The same things were measured in two ways. Each way mixes the same 9 hidden numbers, adds some noise and spreads widely along 5 directions of its own, which tell nothing about the thing.
(in the rows, 128 means zero)
Some things both ways: the first way, then the second way.
[116 167  89  86 136 163  98 169  86 151 143  80 130 147  94 137 156 122
 180  96 147 164]
[ 62 123 134 142 140 113 135 141 121 110  95  84 116 141 119 104  80]

[108 132  92 101 108 185 139 167 116  79 148 103 145  70 116 130 148 113
 110 156 142 136]
[146  89 118 172  79 199 103 155 192 148  58 109 154 106 135 121  41]

[108 139 132 101 135 113 129 139 104 153 154 136 117 110 131 129 126 124
 147 149 141 129]
[154 126 115 123  83 100 126 140 129 124 142 141 104 140 127 100  76]

[135 102 138  68 124 148 150 173 177  93 126 156 119 138 135 125 135  87
  92 179 129 128]
[ 96 153 124 151 122 119 120 168 143 169 139 217 158 127  86 163 137]

[126 132 116 130 118 127 164 134 125 150 158 127 126  81 148 120 122 157
 116 156 129  80]
[170  60  71 151  70 147  79  76 160 117 107 159 132 149 189 105  96]

[152 105  81 111 155  70 186 148 123 139 176 111 145 116  87 155 153 106
 184 130 136 125]
[101 103 149 102  96 145 103 176 147 137 149  64 106 102 153  82  61]

[131 155 138 165  91 176 107 111 123 152  87 131  97 135 113 111 132 140
 153  54 107 122]
[125  82 129 166 141 134 132  67 149 122 155  64 141 129 111 130 119]

[172  66 122  88 199  91 148 122 167  89 142 119 130 149 109 130 119 102
 138 161 165 116]
[157 164 145  58 156 121 147 114 107 155 198 110 107 112 126 125 145]

[136 149 121  66 148 150 141 188 136 168 147 113 109 167 136 109 134 117
 156 148 146 130]
[ 93 194 137 107 112 125 116 182  98  98 112  73 118 122 156 131  81]

[137  90 102 146 136 138  72 105 101  96 119  94 132 154  91 155 144 132
 157  94 159 143]
[164 114 134 130 112 196 147 142  87 109 127 134 137 100 151  70 148]

[150 133 122  91 153  96 112 154 193 144 112 151 110 195 124 127 120 154
  94 177 132 137]
[164 153 182 137 117 206  91 167 106  89 104  79 178  70 161 101 158]

[111 149 103  83 118 113 179 163 109 139 166 109 151 107 146 118 130 106
 150 137 135 130]
[ 86 112 139 125  87 138 120 152 136 143 121 116 115 137 159 121  95]

[137 130  96 135 103 188 126 152 106 116 145 119 131  89 120  89 129 165
 124 140 143 114]
[ 99  67  98 155 124 139  93 112 158 128 114 143 127 145 152 120  99]

[137 142 116  83 154 100 220 192 166 139 152 149 151 145 117 129 135  81
 136 192 117 158]
[151 109 135 154  87  78 126 143 146 143 128  69 136 122 152 136 112]

[109 117 124  87 162 130 164 165  93 113 171  81 169 127 148 106 120 138
 112 184 184 150]
[ 83 211 161  59 118 131 121 211  83 134  92  98 105 108 175 122 113]

[128 115 167  91 122 147 172 150 149 149 118 141  99 144 174 120 137 102
 106 139 122  91]
[161 149  76 159 110  95 147   9 113 124 185 175 156 174 146 142 168]

[133  96 133 149 171 201 110 146 111  96 152  98 124 142 100  97 121 154
 129 186 197 143]
[172 150  90 113  83  85 115  95  88  99 117 101 120 140 200 138 138]

[141 128 123 122 135 109 120 106 146 155 106 108 108 137 157 151 138 168
 103  99 113  79]
[ 58 214 125  91 180 120 129  82  61  73 158 119 103 165 143 145 146]

[139 137  57 123 148 107  86 137 123 126 140  83 145 148  83 181 155 150
 152 119 136 137]
[ 71 114 173 112 212 186 136 142  98  72 116  88 102 116  99 108 147]

[102 147 147 113 107  82 203 142 146 136 128 160 139 100 134 150 140  82
 110 142  78 144]
[186 135 137 175 115 168 109 119 131 129 141 104 188 112 156 144 179]

[ 95 150 134 119 142 110 142 132 124 119 133 141 133 123  99 174 143  80
 148 146 111 183]
[244  18 133 188 122 153 140 137 195 161  96 163 170  74  65 105 126]

[120 125 161 174  93 134  85  77 137  91  81 169 117  99 113 113 113 159
  86  96 102 135]
[169 130 148 156 118 140 133  80 140 132 192  96 156 120 101 115 139]

[143 116 133 141 101 128 196 168 135 182 148 135 127 166 161  93 131 145
 135 143 136 105]
[104  83 138 134 113 145 106 101 125 116 168  98 124 111 157 116 152]

Other things, the second way, with their names:
<71>: [113 168  68 111  99  63 104 120 108 131 111 147 115 162 171 193 115]
<355>: [127 126 109 141 174  96 127  36 117 130 156 166 154 140 112 127 175]
<258>: [139 114 141 136  74 120 111 178 149 116  99  86 113 103 126 120  73]
<151>: [145 196 116  85 143 152 138 132  90 100 121 138 117 117 100 169 126]
<17>: [136 181 125 122 107 119 116 117  87 117 123 113 154 116 192 105 153]
<434>: [136 125 149 129 127 108 170 135 112 148 135 131 131 114 108 107 151]
<90>: [ 59 128 122 155 133 109 148 101 115 146  90 138 136 146 150 139 147]
<285>: [ 98 151 115 122 184 221  86  81  92  80 151 110 142 130 171 186 209]
<361>: [117  88 134 183  69 149 132 104 145 129 156  57 135 144 156 105  95]
<325>: [152 117 144 153  74 180 151 151 129 108 130 142 122 124  95 114 101]
<101>: [ 62 192 124  99 150 133 112 158 127 133 104 109 116 133 140 119  43]
<30>: [160 167 143 102  93 145 118 151  87  99 125 136 138  89 152 105 138]
<308>: [137  77 134 150 174 192 126 133 171 169  97 112 162 100 121 150 145]
<259>: [171 124  96 169  59 102 136  59 119 153 165 172 166 148 202  90 162]
<341>: [ 92 135 117 102  80  66 162 162 139 191 119 160  95 142 122 128  74]
<456>: [221  66  89 112 162 140 109  81 180 164 119 171 140 117 117 139 135]
<481>: [122 134 114 119 131 134 135 117 117 121  98 109 116 116 112 181 139]
<348>: [122 121 145 137  72 115 104 218 181 146  81  73 113  98 104 123  13]
<197>: [113 157 136 122 111 124  89 174 151 147 106 101 141 116 141 167  98]
<35>: [110 176 169 132  92 170  66 198 124 113 131 100 169  68 162 117 124]
<42>: [123  92 125  88 142 102 148 119 131 153 141 113  83 132 130 143 134]
<162>: [121 102 117 125  37  35 152 132 126 157 178 153  87 153 119 141 110]
<204>: [100 169 170  83  96 127 128 214 123 150 112  79 115  75 129 102  62]
<268>: [ 84 135 125  90 103 180 113 177 148 138  91 120  93 124 146 124  44]
<185>: [166 106 110 137 146 136 153  85 109 119 132 123 126 155 141 133 162]
<216>: [182 104  92 127 188 102 136  85 127 128 125 155 123 144 106 142 152]
<145>: [ 71 162 122 148 146 141 120 125 112 114  96 111 133 148 136 174 150]
<206>: [140 148 102 118 154  48 158  85 111 150 117 152 131 134 120 142 157]
<249>: [ 96 128 152 110 181 236 104 140 122 111  99 111 148  87 134 162 167]
<157>: [154 129 106 168 106  91 124 121 132 117 137 184 144 145  93 171 131]
<120>: [196 116 137 111 114 149 107 139 131 101 149 101 114 102 110 126 107]
<74>: [ 80 132 169  92 151 110 159 148 100 147 144 123 103 107 108 131 171]
<286>: [123 138 125  96 169 153 164  88  89 117 137 163 111 134  92 167 183]
<382>: [146 103 106 130 123  64 112 112 161 149 163  88 127 127 122 131  88]
<387>: [ 92 142 103 109 126 126 112  84  71  78 153 116 109 154 184 148 172]
<365>: [134 128 120 102 172 122 153 131 124 155 106 118 115 127 117 182 160]
<295>: [166  78 103 141 138 209  76 133 139  97 131 159 137 127 158 117 134]
<183>: [162 163 141 156 109 178  97 149 114  71  97  98 159 106 146 120 123]
<171>: [174  70  90 186 123 175 108  94 127 113 135 237 173 136 150 101 183]

Some of these things the first way, each followed by its name:
[100 150 147 126 124 141 120  97 118 159 115 105 112 151 176 142 117 117
 139 106 136 107]
<286>
[153 119 137  77 203 156 100 133 160  99 142 122  97 131  93 105 109 114
 152 158 171 122]
<456>
[ 97 117 116 158 109 170 140 103  69  94 151  77 159  42 145 132 133 155
 107 121 145 103]
<268>
[146  73 137 155 129  91 119  69 157  47  94 155 145  93 112 137 117 145
  71 119 112 121]
<259>
[ 73 147 163 156  91 171 165 138  82 111 144 132 147  51 143  97 119 154
  83 158 124 151]
<197>
[110 155 134  68 162 160 196 172 112 149 151  91 142 136 139 122 130  66
 174 144 152 145]
<365>
[100 118 166 158 126 105 141  94  93 120 121 107 128  99 116 169 151 140
 105  98 113 147]
<355>
[115 124 105 130 125 177 105 127 109  96 144  81 126 131  98 135 146 129
 147 115 172 146]
<249>
[104 116 152 164 154 109  52  67 110 106 124 106 114 139  94 159 129 164
 130 117 159 157]
<30>
[ 94 136 150 164 115  86 187 114 104 171 158 145 129  78 149 164 141 127
 134 155 100 113]
<120>
[148 146 105  96 152 120 123 121 149 136 113 127 121 127 127 141 115 105
 152 115 115 112]
<185>
[115 142 117  63 158  82 153 149 128 137 138 105 144 172 117 169 141  63
 174 115 135 165]
<434>
[141  81 146 130 156 176 100 141 120  83 120 107 136 160 110 102 124 172
  84 158 179 153]
<17>
[101 129  81 118 108 133  83 141  68 119 184 115 114  56  70 154 164 112
 201 118 155 140]
<295>
[109 127 117 122 166 152 121 116 114  86 169  98 119  82  72 155 142  91
 176 140 170 144]
<71>
[111 160 122  85 123 186 144 172  95 109 143 103 133 105  99  98 142  83
 170 110 144 172]
<308>
[141 147 130 143 126 192  86 104 157  92  72 109 134 146 140  90  93 173
  78  92 136 123]
<90>
[106 188 140 144 118  98 151 111 134 185 119 145 118 121 143 135 119 143
 136 125  97 126]
<258>
[142 125 151 142 145  96 231 135 135 157 134 155 129  93 137 135 136 120
 124 150  81 114]
<382>
